The rows come from 6 hidden closed curves, with some noise, and rows from the same curve form a group. Each curve winds through 6 dimensions. The rows are also pushed far along 5 directions, which tell nothing about the answers.
In the rows, 128 means zero.
Known rows, each followed by its group:
[172 120 140 128  86 124 106 157 132 177 117 194 100 132 138 122 139 150
 133 102 179 117 150] => E
[126 172 172  58 110  94 153  95 158 121 127 106 211 141 105 141 137 142
 123 117 113 130 134] => V
[ 92 157 170 101 177 119 192  81  65 118 147 139 131 132 170 138 133 126
 114 118 140 137 159] => E
[155 131 147 156 130 114 148 176  95 217  87 178  93 147 176 121 171 160
 120 132 194 124 146] => E
[ 93  67 128 162 144 140 162 123  91  79 140 145  80 117 110 188 103 123
 159 152 104 158 165] => V
[108 158 162  73 133 116 171 115 134 122 135 141 187 137 129 150 157 134
 126 114 120 129 142] => J
[ 79  89 119 155 196 174 112 105 106  12 162 131 104  94  95 157 126  79
 134 130  76 148 136] => N
[131  75 131 129 104 147 124 130 136 123 132 196 108 105  89 141 157 133
 115  95 153 165 151] => Z
[151 158 116 135 140 131  52 132 155 156 123  92 124 140 142  91 142 107
 112 109 141  75 104] => J
[129 102 130 162 130 131 158 158 102 168 142 129  99 162 142 146 107 111
 164 122 160 139 166] => C
[ 91 119 103  96  78 128 215 110 158 156 162 103 209 111 125 117  72 117
 164 139 122 172 164] => E
[123 135 102 129  96 104 174 149 152 164 132 109 143 137 140 108  85 137
 165 152 116 123 132] => V
[148 149 175  88 110 130 159 118 107 154 132 200 149 112 149 129 157 147
  98  87 176 146 155] => Z
[160 111 100 133  74 156  95 101 188  74 124 114 128  65  77 137  82 126
  92 119  87 146 112] => E
[172 104  69 185 117 131  33 155 149 154  97 116  72 134 117  97 118 104
 158 139 124  97 112] => N
[101 120  94 162 145 105 125 154 110 204 118  71 103 179 164 104 126 126
 163 168 152 101 121] => V
[ 98 115 120 165 185 117 133 115  73 142 107 140  69 127 160 132 140 132
 164 159 122 109 162] => E
[147 151 151  66  77 108 160 102 181 107 126 157 177 106  91 119 129 167
  98 111 110 148 107] => J
[163  80 106 166  83 150 156 163 154 135 117 170  80 105 108 172 113 134
 121 131 115 155 141] => N
[126 140  98 124 147 109  46 136 175 105 126  80 147 154 102  91 137 106
 175 145  83  75  95] => V
[ 86 111 131 130 172 119 166 105  99 107 136 130 134 140 115 120 141 113
 143 153 118 153 141] => J
[178 103 111 132  73 140 114 156 148 185 110 212 113 115 128 117 155 134
 117  96 176 140 151] => N
[134 130 121 144 134 134 147 108 134  66 137  81 136 117 100 148  72  99
 126 148  75 148 128] => C
[ 80 102 100 180 168 141 163 136 102 114 155  52  98 135 139 132  76 102
 155 157 102 135 130] => C
[153 146 138 130 148 127  75 109 110  98 122 152  82 128 133 118 147 128
 104 117 132  96 107] => Z
[146  94  77 152  39 118 155 150 177 184 117  95 146 113 107 105  52 144
 155 162 137 164 136] => Z
[ 98 100  89 139  82 124 185 146 158 159 143  76 196 126 111 123  59 112
 199 168 119 168 168] => V
[156  87  98 197 159 174  14 152 141  90 116 114  32 124  98 143 157 103
  89 122 111  97  87] => N
[142 110 138 109  84 159 130 137 149 137 130 176 140 101 117 144 166 151
  54  90 165 167 108] => J
[109  48  91 184 110 169 213 139 126 132 163 161  72  93 113 172  63  97
 162 129 120 171 197] => V
[ 93 127 136 109 164 105 151  96 112 108 129 129 128 146 115 121 152 131
 134 142 110 130 121] => Z
[119  87 123 142 150 167  83 125 138  67 142 161 100 108  93 142 166 120
 107 106 110 130 114] => C
[118 137 145 100 121 126 149 130 119 176 127 171 142 141 158 109 168 144
 114 120 180 128 135] => N
[157 130 116 125  85 125 105 134 172  79 125  94 151 112  81 133  78 133
 138 150  85 136  99] => E
[123 154 146 110 143 105 181 119 121 177 118 143 127 143 151 111 155 140
 103 123 144 123 124] => J
[116  56 104 150 103 183 117 138 148  66 160 176  94  84  79 162 120 125
 119 103 113 166 128] => V
[108 169 170 122 215 102 129  90  68  88 125 115  92 154 154 136 151 130
 124 136 107  88 123] => C
[138 153 141  87 118  87 116 105 142 183 111 141 130 164 125  91 177 154
  99 111 160 102 106] => Z
[155 115 135 142  92 154 135 153 105 164 142 159 103 125 152 125 118 128
  95 107 191 149 135] => E
[129 146 153  83  95 141 143  89 158  51 143 145 179  68  90 131 103 150
  93 104  93 157 121] => C
[190  95 126 162  85 155  93 151 156  95 112 181  76  90  90 165 105 131
 117 120 121 137 143] => V
[135 100  96 167 118 115 129 146 124 167 113 132  82 138 135 112 119 136
 146 164 144 125 124] => J
[164 178 169  61  90 109  83  94 168 102 119 141 187 117  99 116 135 153
 103  97 129 111 111] => J
[121 152 151 112 137 122 175 116 114  97 142 130 163 114 132 128 101 123
 139 131 109 144 145] => V
[175 135 123 145 114 115 101 134 150 161 109 165  73 135 129 117 133 128
 128 116 139  83 137] => J
[169 116  99 146  61 135 122 145 188 148 117 102 122 116 102 139  82 135
 111 135 125 137 114] => V
[ 86 146 169  91 144  94 180 125  83 139 134 139 157 147 153 129 145 172
 138 135 148 140 140] => C
[163 188 133 102 107  91  46 106 151 174  96  58 165 166 132  67 136 137
  99 142 166  93  80] => J
[111 152 129 130 172 120 135 112 115  66 122  76 137 127 132 161 106 116
 141 165  63 115 117] => Z
[ 98 121 138 145 207 144  89 110  91 107 141 133  60 152 141 136 181 108
 103 106 132  89 115] => V
[104 142 133 128 208 145  82  96 100  48 141 129 109 128 126 131 164  89
 109 122  96 103 108] => Z
[140 155 150  77  89 106 152 130 144 165 117 155 202 130 127 109 153 154
 133 106 150 147 137] => N
[110 140 159  98 137 109 211 120  71 150 125 182 170 125 165 129 142 142
 146 144 160 173 175] => C
[107 103 105 177 180 125 172 121 105 111 130 142  53 125 132 131 117 105
 153 153  93 118 149] => J
[121 110 102 179 150 122 156 148 118 118 130 111 104 122 128 125  69  97
 202 169  90 124 169] => E
[134  93 120 151 150 144 131 123 143  78 129 156  85 113  88 178 126 108
 143 124  74 125 154] => Z
[139 161 154  96 144 114  87 104 110 124 100 155 141 124 148  98 182 149
  91 129 152 118 103] => C
[130 166 113 103 129  97 126 134 129 225 110 126 166 167 171  69 169 123
 138 124 172  99 127] => N
[131  92  98 193 108 141 140 176 135 160 133 108  81 125 132 132  67 121
 174 159 137 130 153] => N
[126 168 113 116 146  98  82 109 131 134 103  93 154 143 143  75 141 124
 134 160 121  95  98] => C
[139 124 146  89 107 135 127 116 169  44 139 148 180  96  66 157 126 127
 128 103  73 155 129] => N
[136 107 124 166 122 144  99 145 114 124 136 118  70 127 122 136 113 142
 112 117 139 127 115] => C
[ 99 117  98 157 166 104 143 115 107 153 106 100  96 133 152 122 116 126
 182 174 100 102 151] => E
[108 123 101 117 126 119 134 121 181 102 132  90 172 126  91 131 116 111
 165 151  70 121 126] => E
[131  80  80 146  70 134 138 177 186 183 130 137 131 134 107 123 114 130
 168 135 137 132 133] => C
[150 162 164 103 116 119 147 136 130 172 119 132 154 132 144 124 143 147
  97  98 159 123 130] => N
[111 136 105 115 122 123 100 123 145 142 133  76 154 148 128 108 134 126
 120 138 133 119  91] => E
[101 136 136 108 175 127 128 104 134  77 126 115 151 138 108 148 169 110
 119 130  84 122 106] => N
[109 170 159  81 145 125 102 103 100  74 128  97 196 121 138 126 149 141
  97 127 122 138  89] => Z
[133 137 151 129 118 142 168 149  89 170 131 165 144 116 180 142 127 138
 123 115 177 152 164] => Z
[150 115  98 112  30 131 149 141 217 188 132  88 196 121  99 121  69 123
 142 122 137 147 138] => V
[161 168 128 141 123 101 133 142 122 232 101 109 121 170 188 111 121 126
 133 141 176  80 139] => J
[148 149 130  93  67 130  91 112 184 103 135  97 196  99  94  96  85 136
 119 117 115 139 106] => N
[151 157 143  88  97 112  65 123 151 125 116 145 154 131 117 105 151 154
 120 115 139 107 101] => Z
[ 93 170 149 114 156  91 106 116 101 138 137  34 148 165 151  91 113 148
 132 137 135 100  93] => C
[140 147 122 104  75 107 195 159 170 211 116 123 188 144 153 135 123 143
 143 138 143 125 145] => Z
[ 97 127 111 113 109 119 217  98 131 138 135 103 162 111 136 142  84 143
 138 156 108 157 142] => E
[121 138 117  98  97 125  98 139 172 133 130 116 169 127 121  97 147 153
 117 116 121 118  88] => J

New rows, each followed by its group:
[138 115 136 125  96 157 157 162 110 177 140 208 142 110 168 136 148 134
 122  97 190 153 160] => Z
[ 96 101 150 108 134 160 169  86  95  80 158 182 127  94 118 163 136 129
 100  93 136 176 161] => E
[156 121 131 140 113 119 101 135 114 196  99 150  93 150 139  98 164 141
  97 134 195 126 116] => J
[178 133 135  88  39 124  75 114 201  97 110 112 176 101  68 137 106 166
 100 113 104 144  97] => Z
[140 143 148 127 150 109 139 136 115 189 108 154 106 160 153 139 175 133
 129 115 154  94 148] => Z
[160 150 101 137 125 118  92 132 176 157 123  97  96 147 129 100 124 121
 122 128 114  66  93] => V
[107 148 186  75 133 137 180 122  95  87 161 154 191 128 126 155 149 134
  85  95 145 177 125] => E
[157 122 180  94 103 143 117 103 115 100 129 219 130  95 102 141 161 142
  78  81 166 168 151] => J
[ 88  91 111 134 118 123 217 117 130 115 129 146 145  92 114 157  92 135
 182 161  81 165 176] => E
[120 138 111 147 140 132 154 129 130 102 154  60 150 142 123 123  69  89
 150 154  98 135 117] => E
[150 104 101 152  80 141  75 144 174 107 134  85 101 117  88 129  82 132
 120 124 112 122  97] => C
[176 162 140 104 102 118  61  87 173  93 112  98 154 126  82 109 115 112
  97 123 120 112 105] => J
[162  99 106 150  71 131 107 146 169 127 109 121 118 107  96 153  86 141
 148 142 108 137 136] => Z
[154 131  86 137 143 141  27  98 200  79 129  77 110 131  74  99 142  84
 100 119  76  79  66] => Z
[153 137 144  89  89 151 117 120 179  96 139 162 174  98 102 158 134 127
  98  81 118 130 138] => J
[ 92  98  85 121  89 139 164 114 159 118 161  99 172 109 108 126  72 110
 167 141 110 161 144] => E
[109 124 177  99 117 117 220 129  65 153 144 202 146 135 162 150 132 160
 148 120 177 170 183] => E
[114 105 122 150 150 157 115 140 103  87 126 119 118 113 130 168 134 120
 126 139 110 145 127] => Z
[151 128 118 119  89 104 130 140 154 225 108 143 141 163 132  82 157 138
 120 132 194 132 120] => J
[106 164 159  94 179  77 133  81 104 138 108  94 126 167 128 111 178 152
 102 137 127 108  98] => Z
[164 163 131 120 120 130  84 114 141 122 121 116 134 116 130 111 118 121
 101 111 128 108 116] => Z
[129 109 134 154 178 162 118  82  96  39 149 154  59  97 111 170 115  96
 106 108  87 124 147] => E
[110 203 151  91 155  76 155 112  89 196 116  92 173 173 196  72 134 144
 143 154 165  96 121] => Z
[111 130 149 133 186 116  67  96  73  97 124 137  91 141 126 105 170 128
 118 117 144 113 122] => Z
[111 146 104 146 146 114 140 146 132 199 117  61 162 150 164  85 124 113
 150 161 141 117 122] => E
[109 151 113 142 186 119  97  98 140  95 128  86  97 133 127 109 127 109
 135 145  77  72 101] => C
[101 164 151  72 149 108 177  89 130  78 131 126 217 119 117 128 141 117
 138 145  90 151 132] => C
[163 148 121 103 117 122  49 115 184  91 111 110 152 130  78 116 149 117
 129 107  87  95  99] => N
[143 125 164 102 125 148 106 103 101 134 128 193  89 121 142 155 200 161
  30  73 191 137 103] => E
[142 125 124 139 129 135  74 121 132  80 125 128 111 113 113 136 105 117
 155 133 102 107 139] => J
[116  95 137 157 173 155 123 109  71  35 139 180  61 102 119 167 127 115
 139 133  99 144 150] => Z
[107  64 120 155 139 142 184 121 107 104 132 167  76 112  95 168 135 131
 127 144 112 171 147] => Z
[146 108 145 139 109 150 186 130 113  93 144 154 117 102 113 174  93 128
 108 123 120 180 150] => C
[121 172 173  72 122  98 107  77 116  89 113  81 180 125 112 114 137 171
  81 126 127 150  87] => Z
[134 117 143 114 109 145 127 126 137  62 132 154 148 103 104 186 112 129
 134 126  96 143 151] => J
[109  93 139 142 157 151 169 129 112  74 158 137  96 132  99 189 120 106
 122 107  97 150 150] => C
[126  97 104 133  93 123 164 138 167 142 123 130 142 129  97 134 108 125
 156 161 118 154 138] => J
[ 98 142 136 115 145 124 192 129 109 142 145 117 183 139 157 152 110 108
 163 139 128 132 173] => J
[144  71  83 201 139 175  86 163 149 143 133 132  22 118 118 139 137 103
  97 114 125 103 110] => C
[106 174 171  90 188 108 116 101 107 112 120 112 158 168 145 140 183 120
 120 124 119  90 122] => J
[124 167 142 109 135  89 102 146 124 163 121  93 170 175 147  86 134 127
 170 141 146  92 121] => E
[ 87 103 132 130 148 162 186 116 115  79 156 125 128  99 115 158 118 125
  98 127  99 172 124] => C
[181 141 140 145 123 137  85 138 131 131 116 144  73 138 127 132 138 130
  76 106 149 105 102] => E
[ 93 158 168  59 109 121 171  76 123  50 148 118 216  81 100 115 110 166
  89 123 101 190 103] => J
[107 136 177 101 140 133 144 114  74  80 137 163 152 110 142 160 127 147
 135 118 135 152 160] => J
[147  80  98 162  90 126 183 154 163 192 117 157  92 130 111 146 109 126
 158 134 133 136 170] => Z
[ 99 113 129 125 124 122 214 156 118 168 141 148 157 152 145 140 136 124
 170 138 144 153 164] => E
[139 167 175  79 131 114  85 104 140  82 140  88 164 151  99 139 140 136
  96  87 119 114  96] => C
[177 119 133 110  65 173  93 133 186  95 142 183 133  71  94 160 124 136
  89  67 109 128 127] => J
[113 150 113 132 125  94 161 144 125 166 111  56 170 156 155 122  86 134
 188 182 109 113 140] => Z
[ 92 127  95 154 146 136 177 141 131 107 152  86 139 112 149 145  71 111
 193 157  69 113 149] => J
[152 174 133  97 111 117  83 146 145 183 122 129 174 145 167  94 155 127
 125 106 168  90 119] => Z
[160 193 142 106 133 109  77 138 136 187 103  97 150 163 163  74 173 143
  73 115 166  82  70] => V
[123 144 124  97  89  89 141 134 167 211 113  82 185 175 136 117 124 142
 163 142 154 105 139] => V
[154 118  84 133  48 108 129 150 193 185 116 105 150 133 110  92  89 149
 153 160 133 130 109] => J
[ 95 111 180 108 181 143 178 124  70  65 154 191 127 128 127 178 174 129
 115 109 129 166 152] => E
[ 81 139 164 103 185 112 148 123  69 109 142 155 143 147 152 124 172 138
 152 125 135 124 139] => V
[103 107 151 139 159 138 151 144  72 140 125 161 126 134 147 148 159 128
 138 132 162 156 163] => V
[136 152 149  83 119 110 131 127 161 145 127 121 160 160 117 140 170 141
 105 102 129 107 107] => C
[121 125 136 154 187 145 124 129  97 117 133 140  91 137 150 157 146  93
 142 121 124  98 163] => J
[154 119 184 109 129 163 115 141 100 107 146 213 109 129 129 162 192 137
  51  65 187 155 118] => E
[102 158 170  74 115 128 175 112 113  87 137 124 202 108 133 132 136 167
  81 125 126 177 100] => V
[130 129 130 115  94 122 164 150 138 201 117 121 163 132 149 134 144 147
 111 119 166 148 135] => Z
[119 132 165 120 195 119  73 108  71 101 119 184  70 154 139 131 209 140
 108 109 152 101 118] => Z
[153 158 153 110 123 132 120 136 125 138 123 159 140 118 149 100 150 139
  93  99 152 126 113] => V
[101 138 137  81 106 135 210 130 139 126 155 161 219 112 142 138 122 123
 146 120 127 168 160] => Z
[150 181 141  85 119 106  69  73 160 128 100  85 145 130 125 110 156 155
  60 113 118  86  69] => E
[128 139 128 117  92  92 189 149 126 203 117 143 145 146 159 107 119 164
 161 150 156 128 143] => J
[106 100  90 156 129 148 165 128 128  95 131 138 133  88 121 123  87 112
 161 174  91 164 149] => C
[131 102 117 167 151 162  89 111 111  57 133 158  72  76 108 130 111 116
 109 129 105 136 126] => C
[ 87 114 132 127 132 147 218 125 103 141 155 148 157 103 144 126 116 122
 119 129 147 187 159] => J
[ 89 135 114 165 195 108 172 106  64 172 118 105  68 154 191 124 132 123
 143 162 139 103 146] => E
[103 153 149  79 104 127 194 139 112 161 148 145 227 122 174 122 127 140
 144 121 162 161 155] => Z
[135 149 117 122 142 114  53  94 155  69 128  81 143 126  86  95 103 100
 152 141  86 100 111] => J
[156  93 120 165 120 151  86 122 113  91 116 162  56  97 106 132 133 139
  91 123 136 151 111] => J
[123 139 173 102 131 134 182  99 104 105 137 138 155 108 125 169 126 143
  79 113 135 173 141] => V
[163 133 138 142 159 131  94 120 127 162 105 170  51 145 140 127 196 129
  58  99 155  86 104] => J
[117  83 140 138 138 144 140 119 120  81 143 168  97 115  94 180 124 120
 154 121 110 140 170] => V
[152  98 122 141  85 147 111 126 136 108 120 157  99  93  99 126 113 149
  97 128 141 168 114] => J
[111 106  81 180 154 133  69 157 109 171 122 109  77 146 158  88 132 114
 162 148 150  96 115] => J
[147 154 152 133 157 112 154 160  90 221 106 181  78 167 197 117 189 146
 101 113 186  95 126] => V
[130 142 125  79  71  87 174 115 180 198 121 127 182 150 113  88 130 154
 132 132 147 135 123] => Z
[178 131  99 140  58 143 111 145 183 157 119 108 141 105 115 128  89 126
 105 118 129 127 119] => Z
[ 97 142 113 102  99 116 198 121 149 160 135 111 202 103 148  85  97 143
 146 160 125 154 131] => C
[129 112  90 122  50 134 170 153 195 181 145 107 176 118 123 109  81 132
 140 148 143 146 125] => N
[ 98 128 105 134 155 127 152 122 144 134 138  95 149 137 126 124 127  99
 153 143 100 118 137] => E
[ 90 133 128  72  90 107 188 122 162 149 143 121 226 123 111  93 127 148
 146 136 126 169 122] => J
[107  97 143 134 114 162 151 144  88 121 143 168 144  99 144 154 130 139
 123 119 160 183 156] => J
[150 155 123 136 102 111 162 154 116 215 111 133 131 145 185 107 115 146
 133 144 178 115 140] => Z
[126 148 101 110 131 103  61 108 184 138 108  74 153 140 108  96 143 126
 155 142  93  76 102] => E
[ 73 143 132  87 116 121 242 118 131 156 145 120 206 109 149 114 120 148
 123 141 132 173 139] => C
[103  97 124 172 194 140 153 127  77  91 126 150  71 142 136 178 130  98
 163 157 104 122 166] => J
